The rows come from 5 hidden closed curves, with some noise, and rows from the same curve form a group. Each curve winds through 4 dimensions. The rows are also pushed far along 2 directions, which tell nothing about the answers.
In the rows, zero is written as 128.
Some rows, each with its group after it:
[137 125 119  91 165  86 166 101 127 126 115 120 121 109  94]	Tela
[139 143 162 116 167 127  87 131 116  98 102 116 126 114 110]	nim
[131 201 177 143 149 140 126 139 106 149 124 129  56 113 173]	nim
[136 220 174 145 154 133 104 142 112 127 119 103  64 114 151]	roki
[119  56 103 120  80 141 183 155 153 141 159 154 163 152 111]	zoku
[121 101 127 117 149 103 157 104 122 129 112 142 123 125 124]	zoku
[106  60  91 131 130  95 157  98 140 136 117 154 154 134  96]	Tela
[117 145 135 148 141 122  90 124 129 130 118 128 121 120 108]	Tela
[ 88  70 106 191  46 178 121 175 157 155 161 174 159 168 135]	nim
[138 143 122 128 120  98 125 125 147 119 135 102 131 120  98]	sedu
[111 114  93 142 131 107 131 105 142 139 123 133 136 130  95]	roki
[152 179 125  86 204  96 103  86 108 111  92  94 116  94  96]	sedu
[125 128 131 126 136 125 158 119 116 132 122 136 111 131 153]	roki
[151 185 148 100 187  93 108 101 114 100  96  88 104 101 107]	roki
[114  89  96 123 119  98 190 110 143 152 138 147 127 130 104]	nim
[133  35  80  56 175 103 165  93 132 124 107 157 193 112  52]	sedu
[146 170 128 112 147 115 100 123 131 113 124  94 127 111 103]	roki
[132 186 165 131 171 163  86 130  92 134 105 133  90 111 165]	sedu
[147 169 148 107 153 108 129 135 132 115 125 100 109 110  99]	roki
[105  74 112 132 134 103 161 107 133 138 116 157 137 135 111]	sedu
[152 194 167 139 113 160  72 162 121 119 145 100 110 119 156]	Tela
[132 111 124 132  95 135 112 144 149 151 159 137 150 117 113]	zoku
[165 165 140  82 178  78 112  93 121 103 111  84 124  92 101]	zoku
[ 91 120 100 192  44 172 152 190 170 155 172 144 129 172 117]	zoku
[142 166 113 120 124 142 107 139 135 141 145 111 131 115 113]	sedu
[124 160 181 165 103 161 102 166 119 130 135 134  95 136 182]	sedu
[119 130 138 161  94 145 100 140 135 167 153 152 118 116 148]	zoku
[169 190 178  96 142 144 119 154 113 114 136  97 100 106 156]	nim
[167 145 151  65 191 108 132  92  88  83  91 100 128 110 158]	roki
[120  89 112 116 150  97 123 111 142 115 110 131 158 122  64]	nim
[138 170 178 127 151 157 112 153 108 133 122 131  91 114 151]	Tela
[136 106 132 108 154  95 117  99 127 131 118 132 140 101 101]	zoku
[136 188 151 136 130 127 148 132 115 148 138 117  72 118 167]	nim
[119  58 100  95 172  77 140  92 140 115 100 140 166 112  48]	Tela
[121  46  65 113  97 128 156 106 139 134 142 150 191 147 119]	roki
[135 143 124 149  71 154 118 153 141 139 166 119 130 138 159]	Tela
[152 163 141 117 115 126 114 133 132 134 150 108 119 110 142]	zoku
[117  95 132 132 118 148 124 154 142 145 138 159 142 125  96]	Tela
[130 140 171 136 109 174 140 173 120 153 148 155  97 126 169]	nim
[163 218 158 116 163 101  75  98 103  86 104  61  97 110 164]	Tela
[119  56  94  99 160  79 139  95 143  99  97 130 179 126  49]	nim
[123 177 103 147 112 160 132 132 122 173 151 134 102 128 160]	sedu
[146 127 142  93 180 120  96 110 108  94  96 116 145 112 110]	roki
[117  65 117 119 132 102 124 126 152 117 122 143 168 123  60]	sedu
[162 125 146  64 181  83 157  90 105 102 103 108 124 103 134]	zoku

New rows, each followed by its group:
[153 106 128  71 174 106 150  94 103  97 100 116 146 119 135]	roki
[130 169 153 137 121 153 143 155 122 156 144 135  88 122 154]	Tela
[115  48  98 108 140 117 127 120 148 131 120 158 184 120  51]	sedu
[145 159 168 123 159 125  82 110  97  89  97 104 116 122 175]	Tela
[148 167 144  98 164  99 128 123 130 111 118  96 111 105  91]	roki
[129 168 140 131 144 119 143 123 119 143 127 121  89 116 139]	Tela
[152 157 163 112 133 144 132 139 107 104 125 110 111 131 177]	nim
[133 116 113 100 165  85 129 115 146  97 104 101 151 119  44]	zoku
[130  75  74  91 141  62 174  82 148 120 121 117 165 120  68]	Tela
[161  83 105  60 138  85 164 108 146 110 138 109 174 108  73]	zoku
[126  98  98 137  68 136 149 138 149 142 164 132 155 144 141]	Tela
[106 144 120 151 142 115 136 106 121 150 117 140  98 127 139]	sedu
[123  91  84 126 114 138 117 105 127 126 130 137 173 139 137]	roki
[ 93 118  93 174  80 133 139 158 168 148 152 134 135 155  83]	zoku
[170 164 133  84 166  76 115  77 109  76 102  67 131 111 141]	Tela
[104 135  86 166 105 133 126 102 127 149 135 135 127 146 158]	roki
[ 85  92  82 185  68 131 165 127 150 180 156 167 125 154 137]	Tela
[164 162 172  92 168 130  85 133 106  69 102  87 133 118 137]	nim
[ 79  66  93 180  85 158 125 141 146 168 140 182 152 153 119]	roki
[122 119 155 133 129 150 123 158 131 148 134 155 118 118 115]	nim
[179 215 176  92 156 133  86 135 108  92 125  69 107 105 155]	Tela
[128  72 118  85 178  72 165  84 122 106  92 135 147 116  86]	sedu
[137  75  90 107  93 120 141 134 159 127 154 125 183 130  83]	Tela
[154 126 137  93 123 128 151 147 133 106 139 105 143 130 119]	zoku
[126 190 130 170  92 155  90 156 141 153 157 114 106 127 138]	sedu
[139 127 129 127 102 144 100 150 142 126 148 120 152 126 113]	Tela
[125  99 133 118 142 137 103 137 133 126 121 147 154 119  89]	sedu
[155 169 159 114 131 140 127 134 106 114 130 106 104 125 182]	Tela
[142 118 111 121  91 126 126 136 144 121 153 112 157 132 129]	Tela
[126 139 167 143 134 119 106 139 127 114 115 126 111 125 132]	sedu
[127  72  97  89 145 119 174 106 125 138 122 153 155 126 107]	sedu
[101  69 115 147 109  98 150 123 152 131 128 149 144 137  92]	sedu
[133 200 155 170  84 174  83 171 127 123 152 101 104 144 183]	nim
[ 84 126 108 184 109 147 137 126 130 174 132 168 101 142 148]	sedu
[109  78 100 159  59 159 125 166 161 140 163 147 169 158 114]	nim
[156 130 124  81 144 109 156 126 136 123 135 110 135 109  94]	Tela
[115 158 139 159 141 151  83 119 105 130 108 134 109 131 165]	roki
[127 196 173 158 147 157  61 147 113 127 116 121  91 116 149]	sedu
[137 159 119 117 142  97 130 108 134 126 127 100 118 112 108]	Tela
[138 172 136 142 104 174 105 138 104 132 141 118 114 142 207]	roki
[ 96  46 100 137 114 126 152 146 158 130 127 161 171 150  60]	zoku
[133 148 127 144  82 154 125 161 145 150 165 123 126 131 139]	Tela
[142  80  86  76 146  60 173  86 149 117 126 114 165 110  58]	zoku
[128 117 145 138 114 153 122 147 122 115 128 136 131 143 156]	nim
[150 189 131 117 138 135  95 134 129 128 138  95 118 109 117]	sedu
[154 178 125  94 162 101 151  96 111 121 118  92 102 109 142]	sedu
[112 161 160 190  85 178  89 154 111 142 140 141  97 151 221]	Tela
[134  87 125 111 145 102 119  96 120  99 104 126 156 129 128]	Tela
[155 231 177 126 170 112  75 115 104 112 111  83  74  97 154]	zoku
[ 97 151 138 181 112 151 127 141 126 167 134 156  85 136 155]	Tela
[ 97 159 142 194 101 154 110 137 119 157 132 150  85 144 187]	Tela
[ 91 102 132 182  88 146 139 146 137 158 141 167 111 150 155]	sedu
[ 90 124  83 176  99 126 155 115 142 180 144 156 111 143 130]	sedu
[131 156 155 139 142 101 105 125 128 110 116 105 110 119 120]	sedu
[133 196 137 148 127 123 114 123 124 137 135 102  90 120 154]	Tela
[110  52  81 143  65 128 171 125 151 149 157 157 167 156 138]	Tela
[172 176 165  84 153 112 123 127 113  94 122  80 114 110 145]	sedu
[117 202 154 193  79 192  71 182 129 156 157 126  91 140 179]	roki
[158 110 127  78 132 108 157 126 134 110 138 108 150 116 112]	zoku
[157 154 189  79 195 122 133 123  91 101  93 120  96 103 146]	nim
[173 178 159  86 166 104 114  97  92  77 105  75 113 114 182]	Tela
[147  70 128  75 152 109 128 127 138 100 118 129 180 111  66]	sedu
[164 167 177  89 166 120 129 116  95 107 114 110  99 106 178]	zoku
[133 114 111 103 171  77 125  89 128  90  95 103 149 122  82]	nim
[178 185 153  44 217 115 126  93  79  96  91  92 111  92 143]	sedu
[169 187 151  89 156 107 112 123 122  92 121  73 118 107 122]	nim
[124 117  89 118 142 108 120 110 146 141 128 126 149 113  67]	sedu
[133 117  96 114 131  88 140 102 139  97 119  96 152 137 105]	nim
[127 140 157 153 108 162  88 144 116 122 131 134 123 137 176]	Tela
[147 164 128 110 156  94 138 101 116  96 110  86 112 126 145]	nim
[140 151 116 112 146  91 135 100 129 121 122 101 120 116 110]	Tela
[129 117 112 134 130 105  89 102 133 103 116 110 155 126 112]	Tela
[118  36 104 118  91 129 177 134 146 153 154 173 165 136 120]	zoku
